The first 6 rows are patterns. Each new row is the sum of 2 different patterns, raised or lowered, with some noise. Before adding, each is slid sideways (what falls off one end comes back at the other) and multiplied by a number that may be negative. Names go in the order of the patterns.
Some rows, each with the names of its patterns after it:
[-15 -17   0  -2  -5 -13   5 -12 -19  18   8   4   9 -18 -17  -7   1 -11
  17 -12 -10  18  -8   7  -2  -9   9  10   0   9 -13 -16  11   3   9]	q845
[ -5  -9 -12  17  14   7   3  -4  -4 -15  -9 -16  14  -1  18   0  -6   9
  13   7   7  -2  16  11 -11   1  -5 -18   0 -12   4   2  14  11 -10]	q899
[-17  -6   5  -6  -1   7  15 -12  -7  11   2   4  13   5  -7  14 -13   6
  -8   7  -2   0   3  14  15  14  12   2 -14   6 -12 -18  -5  11   3]	q60
[  1 -11 -10  -5  12  -7  -3 -18  12 -10 -13   4 -13  -4 -19 -18 -16   5
  -7 -18  -4   3  16  13   0  16  -7  16  -7   1  -5   7  15 -18  -7]	q92
[-12  -7 -17   8  16  16  -7  14  -9  -8 -13   1   3   1  -2 -11   9   5
  -6  14  17   0 -13  -9  -4 -10  -5  18   2  18 -10  12  -1   5 -10]	q433
[ 13   0  16  -8 -18  -8  13   2  10  -5 -13 -19  -7   7  17  -8   9   0
  17 -14   8   9   2  -4 -15  11  17   6  -3   1  -9   8  13  -8  10]	q482

New rows. What belongs after each?
[ 11  21 -12 -16  -4   9  -8  14   3 -26  -2 -14 -18  10  -5   9  10  12
 -25   4  -4 -11  13   7   5  -3 -22  -2 -10  -9  -8  19 -17 -12 -10]	q845 q482
[-16 -35 -45 -34 -21 -19  -8 -34 -46  11 -35 -22 -16 -39 -13 -26 -35 -24
 -27 -41 -24 -19  -8 -20 -24 -19  -7 -31 -18 -20 -30 -41   6   2 -32]	q845 q92
[22  8 32 15 42 18 11 22  9 22 34 46 38 30 19  9 43 27  0  6 -2 18  8 15
 -7 23  8 32 23 -8 33 16 27 40 26]	q845 q92
[ -5   1  -2 -14  -4 -14 -14 -10 -12   2 -23   0  -4   6   7  -2  19  -7
 -29 -22  -4 -33   1  -8   7  -8  -1  -1 -13  -1 -23 -21  10 -10 -18]	q899 q433
[-25 -11 -26 -37 -23 -13 -25 -15 -28   1 -21  -8   0 -16 -17 -32 -28 -37
 -24   6 -17   4  12 -23 -36 -22  -2  -7 -16   2  -6  -8 -38  -3 -21]	q899 q60
[26 13  6 25 -4 42 28 25  2 13 -9 10 31 10 36 -1 28 13 -4 -9 14  8 27 28
 -8 19  9 22 43 28 14  7 17  4 15]	q845 q433
[ -1 -11   3 -19  -2  -1   9   2 -22 -16  -7  -2 -10  11 -16 -25  18  -5
 -10   5 -26  -5  11   8 -20   8 -17  -3  22  10  10  -9 -22  12  -3]	q845 q482
[  2   1   0  17  24  22  15   4 -18 -19   0   7  25   4  -8  12 -20   7
  10  13   8  25   6  31 -21  -2  26  10  11 -24   0  23   9  -2  -6]	q845 q482
[32 21 27 35 30 24  7 25 33 36 27  6 48 31 25 31 29 54 27  1 23 25 10 35
  9 19 36 31 25 18  8 25 31 49 28]	q899 q482
[-1 -1 15 22 -1 11 28  8 19 15 24 -6  0 29 17 22 32  6 -2 19 -1 20  8 28
 16 24  6 25 13 24 26  8 -7 14 -1]	q899 q60
[ -4  -8   3  -6 -31 -11 -12  -6 -15 -19 -13 -16 -13  -2  -8 -24  -5  -1
  -3   8   2   4 -17   1 -29 -11  -6   1  -3   1 -18  -7  -1   1   4]	q899 q60
[ -8 -13 -28 -33   8 -18 -15   9 -19  -2 -27 -25 -34 -16  -6 -17  -5   3
 -16 -16 -17  -3 -11   4  -1  -1   1 -19   0 -39 -15  -4 -27 -28 -20]	q899 q92
[ -7  13  10  29 -11  12  33   8  28  30  29  37  23   7   7  19  24  15
   7  12  -1 -12  13  -4  22  15  28  15  12  18  19  -2  23  26  10]	q899 q92
[-15  11 -30   5   1  -7 -35 -28  -5 -23 -15   2  -3 -29 -20 -12 -15 -37
 -16 -18 -28 -22 -17 -23   1 -27   1 -10 -14 -26 -26 -33 -40 -34 -14]	q60 q433
[ 21 -17  -5  12   0  11 -15  -8 -15  -2  19  17   1  -2 -28 -17   2  17
 -14  22  -8   8   6   2  15   1  -9  -3  20  15  14 -12 -10   4  11]	q845 q482
[ -7 -23  -8  -3  -4  10  21  21  -7  -4  -7  -7  25   9   6   9 -11 -13
 -11   3  -5  17   9  22  -9  -5  -3  21   0   9  -2  23  19  -3  16]	q899 q433
[-19  -3  12  -6   3  18   6  -9  21  14  13  24 -14 -10   7  -1 -15  24
   7   7  27   9  18  -7  -1   3  25  -1  17  -8   2  27  15  29 -11]	q845 q433
[ -7   4  -9 -32  -6 -13  -4 -39   0   1 -29  -6 -15  -9  -3   3 -31  -1
  -3  -7 -23 -32 -30 -18 -41 -22 -41 -18 -19  -4 -28 -22  13  -8 -25]	q60 q92
[-20  10  -8   5   6  -4  17  -9  -3 -12 -17 -14  -3 -14  -2 -25 -19 -19
 -17   0 -18   4  -1 -22  23  -1  -3 -10 -31 -12  -7   5  -4  -4 -28]	q845 q899
[-24   6   8   6 -22 -15  -1 -20   7  20  26 -16   6   1  -6  -7  12   7
  -6  10 -20  13  -2  -1   9  14   2   1   5   8   1  -3   3   8   5]	q60 q433
[  8   4 -14 -16  -6 -11   3  14  12  -4 -18 -14 -20 -19 -21  18  -5  21
 -13  -1   1   7  -8  -9 -12  -6   8  -3   7 -15  -9 -12 -21 -12  -4]	q899 q433
[-19  -9  12 -28  -3   2  -5 -13 -11   4  -9   0 -24   1  -8 -24 -13 -15
   0 -13 -15  -9   3 -21 -20 -19   5  -1   6  -7  15  -2  12   2  -9]	q92 q433
[ -9  -8  19   3  -1  -8   4 -18   0   8  -3 -13 -26 -14 -13   3 -13 -10
 -10  -8  30  19   6  23 -17   5  -9   4 -10  21   8 -21   8  -2  -3]	q845 q92
[ -5 -15 -12  11   5  -4   2  -9   1  -7   2  13   4  -3 -14 -17  -8  -5
 -14  20  -3  17 -13  10  -2   2 -18 -20 -15 -21   4  20   7   1  21]	q60 q433
[-12  -3   5 -10  12  -2 -11  15 -13 -20  -5   9  -9  11 -19 -15 -28  -8
  -2   8 -11  10   3  17 -11   2  -7  -2 -18 -31   0  16   0 -20  -9]	q60 q482
[37 31 25 33  7 30 11 19 35 44 40 34 36 18  5  9 21 27 32 46 36 20 31 35
 32 40 18 36 40 10 15 24 23 33 22]	q899 q433
[-20 -15   3   1   5 -20 -28 -13 -13 -16 -17  11 -19 -13  26   8  -6   4
 -10 -16 -13   1 -14   9 -25  -5  19 -17   3  -8 -20   4  12 -12  13]	q845 q60
[ 18   3   8 -15 -30  -8 -33 -13   5  17 -12  -7 -20 -12 -24  -7   2   7
 -18 -23  10  -1 -10  18  13 -14  -8 -27  -7 -23  -6   9  -5  13  -4]	q60 q433
[ 20   0  16  -2 -11  13  -4 -14 -13  15  -5  -7  15   1  -6   5  -8   1
  -8  10  -6  27 -16   0  24  -2   5  -8   3  21  14   0  10 -15  -6]	q845 q482
[ -5  -3   3 -10 -10  -9  28  14  18  -8  17   8   2  -1   1 -17 -21   6
  10  26   4  18  -9   0 -23   9  10 -10   4 -14  10  11 -11   8  17]	q845 q433
[25 22  3 10 38  8 -4 24 42 50 41 38 44  4 37  4 38 10 34 34 22 33 34 35
 11  8 22 28 10 20 46 31 15 27 15]	q92 q433
[  6   1 -15  -5   7  -2 -18   7 -11  -5 -29 -29 -26  -5  -7  -3  -9  12
  31  16  -9  12   8  20 -10   6  -3   0   1  -5   1 -10 -10 -12 -16]	q60 q92
[16  7 17  1 -2 -2 -7  2 30 14 15  9 -1 20 27 27 19  4 10 24 -4 10 -4  5
  5 -5 12 14 30 11 -8  2  5 -1 27]	q899 q482
[ 11  26  13  -2  10  17  -9  -3 -10  11 -13  -7   5  15   4   6  13 -14
 -15  -7  -1  -1   6  14   9   3  -1   0  -5   1 -15 -10   7  -1 -17]	q60 q433
[  1  24  22   0   3 -11 -30  19  -2 -14  -5   3  -5 -35 -18 -15   5  -6
  20  11 -22  -1  20   5   7   8  16   0  -1 -16  -3 -29   3 -17   0]	q899 q60
[  1  24   4  -1  -9  19  18   3   7  -1   8  10  10  10  32   5   5  -2
   9   2   5  14   1  14  -5  18  19  10   9  14   9 -10  14  33  26]	q60 q433
[ -1  -1  16   7  -8  17  -1  10  13  31  11  14  -9  -9 -15 -18  -3  34
  18  16  18  -9   7   6  13  14   5  18   6   3  11  -5   1  21  -5]	q899 q433
[ -3   6  13  12   1  18  16 -21   5  -7  12   1  -2 -14   7  21  10  25
  -9 -22 -26   6  -6  22   5  20   1  10  -8  10  19  -6  -5  -1  -4]	q433 q482
[  5  20  14  17  17   0  26  15  11  12  20   4  26  10 -21  -4  19   2
   8   1   5 -12  -1   1  30  -6   7  10  14  -7   2   3  -2   7 -10]	q92 q482
[-21  -7   9  10  11   6 -27 -18 -25   1  14 -19  -8 -11   3 -13 -13  -8
   6  -8 -12  20   9  11 -10  -5 -24  -9  15  -6  12  16 -19  -5 -17]	q899 q482
[-41 -28 -32 -12 -19  -5 -34 -28  -3 -20 -18 -23 -13  -7  -1  -1  -6 -17
 -32  -5 -22 -14 -20 -25  -8  -7 -31 -35 -15 -27 -28   5   4  -3   5]	q845 q899
[-15  -5  18  20  21  -1   0  -1  18  30  32  17  21  24  28   2  20  29
  26  -1  -4  27  25  15   8  24   1  21  16  15  18  20  18  22   4]	q92 q482
[-33 -25 -34  -9 -28 -30 -30 -35 -21  -5   0 -10 -22 -37 -34 -28 -38 -55
 -21 -23 -31 -43 -29 -11 -41 -40 -26 -12 -38 -27 -23 -34 -17 -21 -32]	q60 q482
[  2   6   2  -5  -2  -2  24  -6  14  23   0  20   4  16   7   7   6  12
  22  14  -9 -17 -10   1  -4  11   1  14  13  -3  -1 -19  16  12  -3]	q899 q92
[  6  14   7 -28 -21 -24  -6   6 -12  14  10   7 -10 -14 -42 -15   8 -16
 -13 -19 -25 -23 -30 -14  15 -17   4   9   5  -9  -6  -2 -21 -23 -11]	q899 q482
[  9  34   8   3   6   9  14   9 -14  -2 -12 -28  18 -10  16 -14 -11  -5
 -15  13  -4   5   0  -7  23  -3  11  12   1 -26   5  14 -14  29  -6]	q845 q92
[ 16 -14  17   9  24  15  12  -6   6  23  -3  -7 -14 -23 -12 -17  13 -12
   8   4   6 -19 -18   4  12 -10  10   4  10  -6   9  12  11 -23  -2]	q92 q433
[ -7 -12  21  -5 -17 -11   8   5 -17  -1  13 -22 -18   5   9  -2   8 -11
   1   4 -26   7 -19   1 -19 -16 -11  16   8  -2   6   1  -4  15 -13]	q60 q92
[ -4  -8  -6 -19   9  16  11   9 -21 -32  13  -9   5 -32  -8 -10 -13 -10
 -12  12 -24 -35   9   6  -1  12 -26 -29  -3 -10 -24  12 -28  -6  28]	q845 q482
[  8  17 -16  19   0  10   9   4 -21   7   6  -6  -6 -12  17  10   2  14
   5  11  11  15 -18  -9   7  22  28  17 -11  -5   7  -2  19  22   6]	q845 q899
[ 10  20  -4  22  -3 -17  -9 -13  20 -28  -5  -6  -1   1   1  24 -15 -19
 -32  16 -23  -4  10  -1  -6 -20 -18 -13  13 -16 -21   1 -12  -4  10]	q92 q433
[  6  31  10   8  19   2 -15  17  32  17   4   8   3 -13 -15   3  25  -5
  21   3 -11  10  24  -1  23  -1  25   9  -1   7   0 -22 -10 -16  -2]	q899 q60
[ -5  18  -1   1 -10 -11   7  -9  -7   5   8   1   6  18  19   4  10 -18
 -14   8  10   5  25 -16 -13  10  -2  14   7  10  18  23  -5  10 -18]	q845 q899
[ 1  5 14  9 13 24 -3 37 14 11  6 10 -1  8 -9  0  0 10 19 18  3 16 20 28
 12 15 30 13  5  5  6 -7  8 22 33]	q899 q60
[ -8 -10 -28 -12 -14 -40   2 -21 -21  -4 -16  -6   1 -18  16   1  -8 -17
 -18   1  12   4 -21 -10   4 -23  -6   5 -18 -22 -16 -33  18  -1 -13]	q845 q92
[  9  -4  13   8  -4 -11  -4  -8 -12  -2 -14  -9  22 -11   3  19  -5  -1
  14  24  -2  -3   0   7   6   4  18   4 -22   7  -9 -10 -14  20 -16]	q60 q482
[ 11  -4   4   5   6  -4   6   2   0 -18 -16  20  -2   7 -25  -4  -6 -10
  -1 -20   3 -22 -27   5  12   0  -4 -17 -11   7  12  -8  27 -15   4]	q845 q92
[-15 -12  14   0  -1   4 -14  -7 -36   4 -17   8 -25   8  12  -8  16 -13
  -5  -7  11 -26   4  13   5 -13 -28 -22  -9 -14 -11 -28   2 -23 -19]	q92 q433
[ -8   2 -12   7   1   9 -16   8   6 -10  14 -19 -13 -14  17  -5  -2   2
   2 -13  10  10   6  12 -14  -9  -8 -22 -30  10   9  22   2   3  11]	q899 q433
[ -2  -6 -28 -36 -13 -38  -5 -13 -12 -12 -28 -44 -12 -23 -49 -20 -20 -27
 -18 -48 -23 -31 -42  -7 -19 -38 -42 -48 -23  -3 -30 -36 -22  -9 -14]	q845 q92
[  6  -8  18 -24  -2 -34   9  -4 -20 -17  -6   3 -11 -32 -18   9  -5   9
   7 -14  14 -15 -16 -17 -27  12  17  13  -3 -20 -25  -6   4  16   7]	q899 q482
[  1 -15  12  18   8  12  -2  26  11  15   2   9  11   6  23   4 -13   0
  -6  -9  14  25   5   1   0   1   7   3  -6   1  -4  -7  -2 -13   0]	q845 q92
[ -7 -41  -7 -39  -5 -47 -13 -20 -26 -29 -28  -3   2 -10 -28 -39 -30 -30
 -30 -39  -8 -13 -42 -17 -30 -49 -36  -8 -11 -28 -38 -30 -44 -29  -8]	q60 q482
[ 12   8   1   4  14   3   4  21 -10  13  35  19   3  19   6  10  32  18
  21   0   1  16   3  13   7  34  13  12  11   5  29  -7 -17   3  22]	q60 q482
[-12   7  -7  13   9   2  12   4 -16   8 -23 -31  -1   8   5 -28 -20   1
 -10  -8  -6  13 -22 -23  17   3   3  13 -11 -21   4 -15  -6   0  -6]	q845 q60
[  8  10  18   5  -4  17  -9   4  -3  -8  -1  -2   7 -14   9  -7   3   9
   2  24  -8   8  25  14  -1  18  18  -4  10 -28  -8  -9  -9   3 -15]	q60 q92
[  4  -6   6  -7 -12 -10 -23  12   2  19  -1 -22  -6 -12 -17   7  16  -2
 -11   9   2 -13  -4 -29   2  -7  18  -9   4  -1   4  18   1   2  13]	q845 q899
[ 21  -4  -1   5 -11   0  13  20  15  12  -8   1   1  -4 -13  -4 -11  10
 -12  -1  -7  11   2   7  -8  -3  18  -3  -1   3  -5   2 -17   5   1]	q899 q92
[-20  -5 -16 -16 -10  13   1  12 -23 -15 -35 -13   1  -6 -23  -9 -13   4
 -29 -12   8  -8  -5  -1   0  11  -9 -12 -20 -24   5   4  -6   9 -14]	q899 q482
[ -1  -5  20  -1   3   0  10  21 -11  -3  16  -6  17  32  30 -10   4  14
  17  26  38  22   0  11   6   9   5   5  20   5   7  23  28  35  13]	q60 q482
[-20 -22  -9 -11 -23 -45 -31 -19 -25 -18 -48 -29 -12 -38 -29 -44  -7 -23
 -25 -29 -41 -14 -31 -18 -10 -26 -24 -42 -31 -28  -4 -50  -6 -19 -25]	q60 q92
[ -1  24   6 -14  14  -3 -14 -15  13   4  -1 -16  12   4  -5  16  16   3
   6  22  -4   9  25   6 -10  -3 -24   4 -20  10 -16   5   0  15   7]	q60 q92
[ -3 -30 -13   0  -7 -18 -24 -26   6   2  12  15 -14 -12  -5 -17 -22 -33
  13 -10  -7   2 -20  -8 -24 -26  -8  -2   5   8  -1 -32   0 -34 -19]	q899 q482
[  2 -27   3  22  16   9  -5 -10 -12   6  -1  11   1  -4 -14  16   2  17
  13  13   3 -27   9  -3  16 -12   3 -12  19  24   2  26   5 -13   0]	q433 q482
[-36 -43 -22 -21 -26 -38 -33 -10 -32 -15  -1 -40 -21 -33 -33 -27 -25 -15
 -23 -12 -28 -32 -32 -45 -25 -28 -22 -10 -25 -21 -38 -32 -33 -16 -29]	q845 q899
[  2  10 -10  10 -10 -23 -15 -20  11 -33 -12 -14  -8  -7  -7  14 -21 -24
 -36   6 -28 -11   1  -7 -13 -25 -23 -19   4 -22 -27  -7 -20 -13   0]	q92 q433
[-23  12   7  15   5 -19 -16  -8   4  -8  -4  14  -8  -6 -14   8 -10  -1
  10  -7 -29 -10 -24   6 -27 -11   0   5  11  17  12  -1 -20 -18  -9]	q899 q433
[ 23  -7  24  -9  17  -5  -3   3  -5  -6  -9  16  20   9  -1  18   6 -16
  -4  11   3  12   2   4  23  17  -9  20  30   4 -14 -19 -11 -10 -13]	q92 q433
[-10 -32 -35 -34 -25 -10 -41 -28 -23 -34 -17 -34 -21  -8 -17 -27 -11 -14
 -17 -31 -39 -45 -35 -31 -19 -32 -15 -39 -33 -36 -40 -12 -20 -18 -14]	q899 q92
[ 15  15  -5 -20 -10   0 -10  16   7   3   4   3 -16  -4 -20   9  20  10
 -10  -7   0  10  10  29  20  -3 -21   4  -8  -6 -15  27  -3   6  -6]	q433 q482
[ -3  -5   3  -1  -9   3 -21  -1  -6  -3   9 -34 -25   0 -16 -12 -22  -9
 -14 -13 -29  -7 -14 -27 -18  -8  -7 -22 -18 -34 -16 -19 -23 -20   5]	q845 q92
[-22  -1 -15  -8  -3  -8 -16   3 -20 -20  -6 -25 -17  -7  -2  -4 -28 -32
   4 -17  -7  -8  -1  -7 -21 -14 -19  -9 -10 -19  -7   1 -25 -16 -22]	q899 q482
[10 16  3 -5  0 19  1 10  7 23 14 16 24 -6 10  9  2 -4 25  9 -7  1 26 36
 21 14 28 -1 28 14  7 21 18 35 -7]	q60 q92
[ -6 -20   4  -3  -4  -2  -3  -6   1   9  -6  -1   0   4  -1   2  -9  10
 -11  13 -12 -18  -9  16   9  15   2 -13 -30  -4 -10  -8 -14  10  -2]	q60 q482
